The same things were measured in two ways. Each way mixes the same 9 hidden numbers, adds some noise and spreads widely along 5 directions of its own, which tell nothing about the thing.
Some things both ways: the first way, then the second way.
[-22 -32  21 -44 -24 -11 -12  -6 -46   6  13  30  17   2  30  15 -34   9
  10 -23]
[-40  11 -14  25 -77   3  38  16   8  -8  29 -23  -1  17 -14  -6  12]

[ 14 -15 -22  11  -7  -9 -21   5  15 -22  -9  -8   7 -14  -4  -7  24  18
  35  -7]
[-59  -7 -24  16 -26  17 -21   3 -42 -49  36 -38  68  36  59  27   5]

[  8  11   2  -9 -31 -10  11 -45 -57  -7  30 -10 -55   6   4 -17  22   9
  24  24]
[ 27 -11 -15  12 -41   0  41  35 -10  22  20  41  18   5 -31 -14   8]

[ -2 -21  28 -15   7  -7  -7  -2  -4  15 -15  -8 -11 -10   5  19 -12  -6
  13  -6]
[ -8   6 -32   8 -29  42 -55 -30  18 -30 -40  22  12  39 -44   9  24]

[ -6 -33  16 -45 -27  -4  10 -15 -23 -25 -17  20  17   8  14 -19 -17  -2
  10   4]
[-28 -15 -26   5 -14  28 -41 -41   5 -16  12 -14  -3   6  41  29 -31]

[ 35 -14 -24   4 -30  12   3   6 -30 -10   3 -20  15  14 -56  39  15  19
  19  32]
[ 28  26  28  34   5   4 -41 -10  57  -8 -19  15  11  12 -15   1   3]

[  4   5  13   5  -6  -1 -12   4 -24  13   5   3   4  -2  -5   4  19   5
  -3   9]
[ 19  -5  11 -11  48  10 -32  17 -48   5   8  20  31   6  27  33 -36]

[ 17  33   6   9 -22  28   4   4 -40 -14  69   4 -29  31  37   0 -36  71
 -23  40]
[ 17 -52  20  -5 -14 -13 -38  27  21 -32   7  -5  48 -55  23 -29  53]

[-14  -2 -21  42  32  20 -12  43  34  20   3 -28 -21 -34  19  34 -35  32
  13  -7]
[-10  21 -26 -16  11   7   4  12 -41  16   9  18  -8  -9 -22  10 -10]

[ 10  12 -16 -19  58   7 -59  15  25 -27 -12 -26   2  18  -8  26 -33   1
   6 -20]
[ 25   3  19  27  -7  31 -33   2  35 -34 -21  55  58   5 -27 -34  57]

[ 14  16 -36  20  13   0  -9  13  49 -41 -50 -35   1 -15 -58 -22  15 -19
  38  33]
[-14  -9 -15   0  -5  -5  10  34 -45   5  39   3  34 -32  22   0  -4]

[-26  13   6 -26  28   6  -7   4  23 -11 -29  12   5 -18 -11 -10 -48 -33
  -5 -18]
[-11 -20 -12 -17 -21 -37  19  47   2   2  24 -27   7   4 -18  -5  24]

[ 16  16 -20  13  -2  44  23   6  10 -16  47 -12  -9  -3  -4  17 -24  44
 -15 -16]
[ 20 -12  -6  -5  22 -49   5  14   9  22  31  -3 -10  -6  46  49 -54]

[ 32 -22 -26   0 -42 -16 -23  15 -21 -17 -25  18   7   8  -6  10 -19 -11
  44  20]
[-32  39 -34  20  -6  41 -14 -28 -42  -2   8  31  -7 -23  11  27 -40]

[-18  10  -1  16   8  16 -26  13 -24  10  48 -27 -20   8  23   8  10  53
   5   9]
[ 24  -4  47   7   0  -4 -16  28  20  14  12  -8  11   5  12 -12  -4]

[-33  -6  15   6  32  10  11  -2  26   6   1 -42 -47 -28  23 -10  -9  20
  20  -4]
[-26 -32 -55   3 -63  12  15  19 -29 -14  31  -9  32  -2 -14 -10  27]

[-15   0  -2  33 -23  16 -23  27 -42  34  50 -17 -40   8  29  17  -2  44
  25  21]
[ 27   7  35  23  -8   7 -28  24   0  -7  24 -13   0 -26 -16 -24  -7]

[ -9 -13  27  -1 -15   5   5  10 -14  23   5 -33 -17  -2  10   7  -2 -10
  29   4]
[ 14  28  17   5  20  -9 -66 -40  62  11 -35 -21 -48  37   6  56 -57]

[-26 -27  15 -10  -2   6   9  11 -15   6   9  -6  21 -12  30   2   0  30
   0  -3]
[ -3 -15   1  -1  18  14  -2   9 -45 -19  40 -17  41  -8  43  19 -12]

[-10 -21  16 -23  22 -20  32 -18  16 -15 -35 -24  -7 -29  -1  12 -27   7
  13  15]
[ 16 -10   7 -43  77   7 -14  17  -7 -10  17  57   7 -12 -24 -25  28]

[ 39  12 -23  15   3   9 -22   6  39 -21 -58  20 -32  -9 -14 -27 -20 -56
  24  -2]
[-22  -9 -58  -7 -17  17 -44 -31   2 -27  -8   3 -20  25 -20  37 -17]

[ 52  33 -24  32 -28   3   2   6  13 -39  20   7  -1  -2   2 -15   1  31
   6  24]
[-33 -21 -39 -12 -38   5 -11   1 -32 -38  -8 -12  61   5  29  31  42]

[ 34  19 -46  10  43  28 -43  40  35 -29 -25   3  17  10 -10  28 -50 -12
  -9 -15]
[ -9  30 -31   7 -15  -4  41  -8 -10  45  -2  54 -17 -20   5  44 -43]

[ 50   3  11  26  48   2 -42  40  54  -1 -16 -70  -8   9  -9  59 -17  21
  25  12]
[-13   8  -1  24  13  24 -51   3  -6 -67 -15  61  68 -40  12   0  37]

[ -4 -12 -18  -4   7  44  44  -3   2 -17  19 -11   9 -12 -16  15  -4  50
 -26   0]
[-12 -33 -34  -1 -11 -20 -18  -7  25  -4  14 -34  41  27  41  36  -2]

Other things, the second way, with their names:
<518>: [-19   6 -12 -12 -29  29  -2 -29  31  24 -19  -6 -38  53 -23  19 -10]
<158>: [-26 -24 -53  -4 -34   7  -2 -10  17   4  -3  -1  32  20  -4  10  23]
<32>: [ 19 -13  -1 -22  17  44 -68 -30  -5 -13 -33   5  -9  33 -15  22  -5]
<382>: [ 14 -11  20  -6  12   0 -10  29 -46   6  27 -23  36 -30  35   3  -5]
<281>: [ 44   1  18  22  37  35 -29  -8   1 -50   6  62  39  12 -16   0   7]
<58>: [-30  -2 -43   3 -62   2  11   3 -12  30  22 -17 -36  33  -5  26 -47]
<546>: [-29  -1 -53  -5 -30   6   1 -16  -4 -13 -17   0  29   7  -8  32  26]
<335>: [-26 -25  -6 -31 -14  -6  -5  17 -13  31  16 -15 -21 -43  23  -2 -14]
<553>: [-21 -21  -6 -21  18  11 -72 -19  21 -24 -23  11  10  10  36  30  -4]
<48>: [-20 -14 -40   0 -35   5 -18   6  -7  -8 -19  11  60  10   2  15  36]
<204>: [ -6  -6   2   3  15   8 -50  -8 -19 -34   6 -18  16 -31  36  30 -16]
<221>: [-41  -9 -34 -12 -60  -9 -18 -14  67   3 -53 -22  31  61 -11  23  56]
<484>: [ -9 -15  27  -8  27 -18 -32  43  -4 -13  41 -19  11   5  27  -6 -17]
<323>: [ 13  25 -40  14  -8 -15 -20   2   3  23 -19 -13  23  47 -35  38 -13]
<175>: [-33  46 -18  10 -13   4   0  -3 -17  24   2  -7 -17  19  -5  29 -33]
<133>: [-12  -6   8 -23  23 -15 -37  25  -6   4   0   2  18   8  28  16  -9]
<401>: [-27  -5  -9  -3 -38  18  12  14 -18  -4  14   3  -2  -9 -12  -8  15]
<584>: [  7 -12 -26 -19  29 -15 -62  16  -5  27 -26  23  29   2   7  27 -18]
<294>: [ -6 -15  30  23  -5  -1  29  17  -9 -21  71 -38  37  11  51   2 -12]
<314>: [-12 -15 -15   6  -7  24 -59 -13  -2 -45  -8 -22  59  19  16  10  31]
<103>: [  7  -5 -24 -20  -1  29  -2  23 -58  18 -22  47  36  12 -24  11  13]
<442>: [-20  56 -26   3 -12  26  20 -24 -25  25   2   5 -39  52 -22  43 -49]
<128>: [  0   2  -5  15 -38  21   3  23 -17   0  10  17  27 -24 -26 -28  29]
<609>: [ 23 -16  -2  -1  30  28 -57   2  -8 -47  -4  14  41  16 -22  -4  24]
<320>: [-24 -39 -28  -5  -5 -49 -17  33   9 -18  26 -24  67 -14  50  15  26]
<479>: [-71  10 -43   1 -65  -8  24  21 -33  -6  33 -36  -5  27  13  22  -7]
<375>: [-15 -28   5 -21  16 -45  -9  50 -17   9  48 -42  12   9  48  25 -34]
<540>: [  8   2  -4 -12  13  14  38  30 -66  24  32  57  15 -14  14  11 -24]
<538>: [  8  20 -12  28 -40  -8  36  10  14  11 -11   6  41  50 -26  25  19]
<41>: [ 55 -20  14 -29  19 -12 -57 -15  65  28 -58  27 -28   8 -24  20  -1]
<525>: [ 50  30  21  35   4  23  12  26 -35  -1  26  33  19  -8 -44 -23  -6]
<274>: [ 30 -35  32  -2  46  20 -76  21  -6 -61  -8  36  79 -46  12 -23  52]
<136>: [-14  24  15  10 -24 -34 -22 -10  67  33 -23 -51 -12  44  26  43 -26]
<445>: [-40   3 -32  -3 -37  23 -31   1 -15   3 -27   1  31   0  -7   5  27]
<352>: [-13   0 -27   4   1 -10   6  25 -40 -17   9  24  59 -22  24  31  10]
<357>: [ 15 -18 -30  14  16  14 -19  14  -8 -41  22  56  52 -28 -28 -25  35]
<172>: [ 23  14  -5  -8  -2  -9  -6  17  -3  43 -27  36 -12  -4 -27  21 -20]
<233>: [-10  27 -14  17 -21   5  21  -2 -17  16  -4  17  33 -15  12  21   2]
<270>: [-29  15  -8  19 -25   8  13  -7 -25  -9  -1 -17  65   9  51  46   7]
<361>: [ 35 -15  33  17  22 -26  -9   7  18 -21  24 -19  15 -32  34  25 -20]
<508>: [ 67   3  -2   8  19  11 -46  -3  19  -9 -13   3   5  22 -67  -9   9]
<492>: [  5   1  13 -18  31  -4 -18  30  -7   3  28   0  -8  31 -12  -7 -15]
<554>: [-29 -31 -21   3 -31   6 -30  11   7 -41  12 -25  57  -5   7 -18  53]
<275>: [ -7 -10 -55   7 -20  16 -19  -4 -24 -37 -14  31  52   8 -19  19  33]
<227>: [ 10 -24 -12 -20  32   5 -78  17 -63 -37  -2  -4  25 -52  11  19  -4]
<469>: [-57  -2 -43 -31 -17  15  15  -2 -41  31  18  -7 -12  18  21  29 -27]
<332>: [ -1  23 -28 -13  10  16  34  -6 -24  25   4  84 -32 -44 -19  12 -18]
<459>: [-55   5 -28  -7  -9  23 -25  -5  11   7  -4  30   5  35  12  13 -12]
<426>: [-14 -21 -30  -9  -6  -3 -43  -7  11  12 -13 -27  22  47  25  48 -26]
<399>: [  8   5 -23 -13  16  24  -2 -26 -21  16  -8  21 -10  -1  -1  33 -25]
<76>: [ 27 -18  -3 -14  14 -11 -16  43 -25  -8   4   6  43   5 -26  -6  29]
<354>: [-12   2  38   1  -2  -3 -80  10  35 -13 -28 -33  26  44  30  15   2]
<308>: [ 11 -25 -22  20  -7  -4   3  32 -36 -54  22  13 106 -14   9   0  56]

Some of these things the first way, each followed by its name:
[ 12 -14 -51  30  10  27 -27  27   4 -21  -8  -3  12   0  11  -8  34  28
   7   1] -> <294>
[-45  -8   3 -27   1  13  12  -5 -28  25  22  -6  -9 -21 -11  31 -39  -8
   6 -36] -> <323>
[-16  14  18  -3  51   3 -12   6  35  -2   5 -65 -31 -11  20   9 -19   0
  21 -20] -> <308>
[ 36  -3 -45  32 -39   1   7  -1 -26 -20 -25  47  -1 -13 -11 -17  27  17
   3  48] -> <469>
[  1  28   5 -11  11   4 -19   7  -2  -6  -5   2   2   4 -27   5 -29 -22
  -2   2] -> <172>
[ 64 -12 -24  -2 -21  13 -22  -1 -29 -12  -5  35  22  20 -24  35   6   7
  -8  -1] -> <281>
[-12 -16   4   1 -12  10   4  -8 -13  13   7   4 -27 -17   5  -5  11  12
  14  -7] -> <58>
[ 10 -13  33  -4  22   9   9   8  25  -3  -2 -31   6  -6   2  22  -8  38
  -8  10] -> <553>
[ 17  26 -26   0   4  32  14  -2   0 -32  34  -1 -15   6  -6  12 -42  42
 -17   6] -> <320>
[  1 -18 -27  25  -7 -13 -17  15  11   4 -26 -10  -6 -31   7   1  12 -13
  49 -11] -> <442>
[-14   6  47 -21  -6  27  54 -12 -25  12  50 -20  -1   2  -3  25 -23  54
 -37  20] -> <41>
[-24  10   2  17  61  35 -18  19  29  16  -1 -28 -26 -14  14   3   1  10
 -16 -18] -> <426>
[ 10   2  -1   9   0   7 -14   3 -12  11  -6   9 -20  -3   5   4  -4  -4
   5   3] -> <609>
[ 24   3  -3   8  26  14   2   9  41  -8 -15 -27  -8 -17 -22  27 -18   3
   7 -11] -> <275>
[ 23  10 -34  27 -10   4  -9  23  -7 -20   5 -30   4   5  -8  13   2  20
  26  33] -> <233>
[ -8  -7  23 -22  -6 -11   3  -3  11 -16 -42  10  29 -15 -27 -33  13 -26
   6   9] -> <32>
[-27 -12  41 -26  -4  24   7  20 -33  22  45  -9  10  16  57  17 -49  23
 -17 -20] -> <361>
[-19   3  10   6  14  15  27   5  16   9  15 -27  10 -30 -37  27  -3  35
  -9   1] -> <76>
[  3  13 -35   4 -14  20   2   1  -3 -10 -25  11 -12 -11 -55 -10  -7 -39
  16   3] -> <508>
[  4 -11 -12  11   2  -3 -11   1  -9  -6 -42   7 -12  -8  12 -25  23 -15
  13  24] -> <518>
[ -3  20 -13  17  -1   0 -17  10  -8 -11  -1 -45 -28   5  -3 -23  16 -16
  39  27] -> <136>
[  9  16   6   5  -1  -6  -4  -4   1 -11  15 -15 -10  -7  -8   3  -3  26
  10  15] -> <133>
[-67  -8  36 -38  15 -12  13  10  24 -15  -3 -47  40 -22 -11 -20 -13  10
  20  -5] -> <382>
[-16  22  48 -39 -50  -7 -11   4 -48  14  39  62   5  13  42  -9 -85 -12
 -11 -10] -> <227>
[  9  -6 -23  26  20  27   7  33  29  -7 -19  -9  19 -17  -2  12 -11  18
 -10   6] -> <399>
[-11  21 -20   2  15  10 -56  24 -20  -3  20  16 -23  18  38   3 -50  11
   6  -4] -> <128>
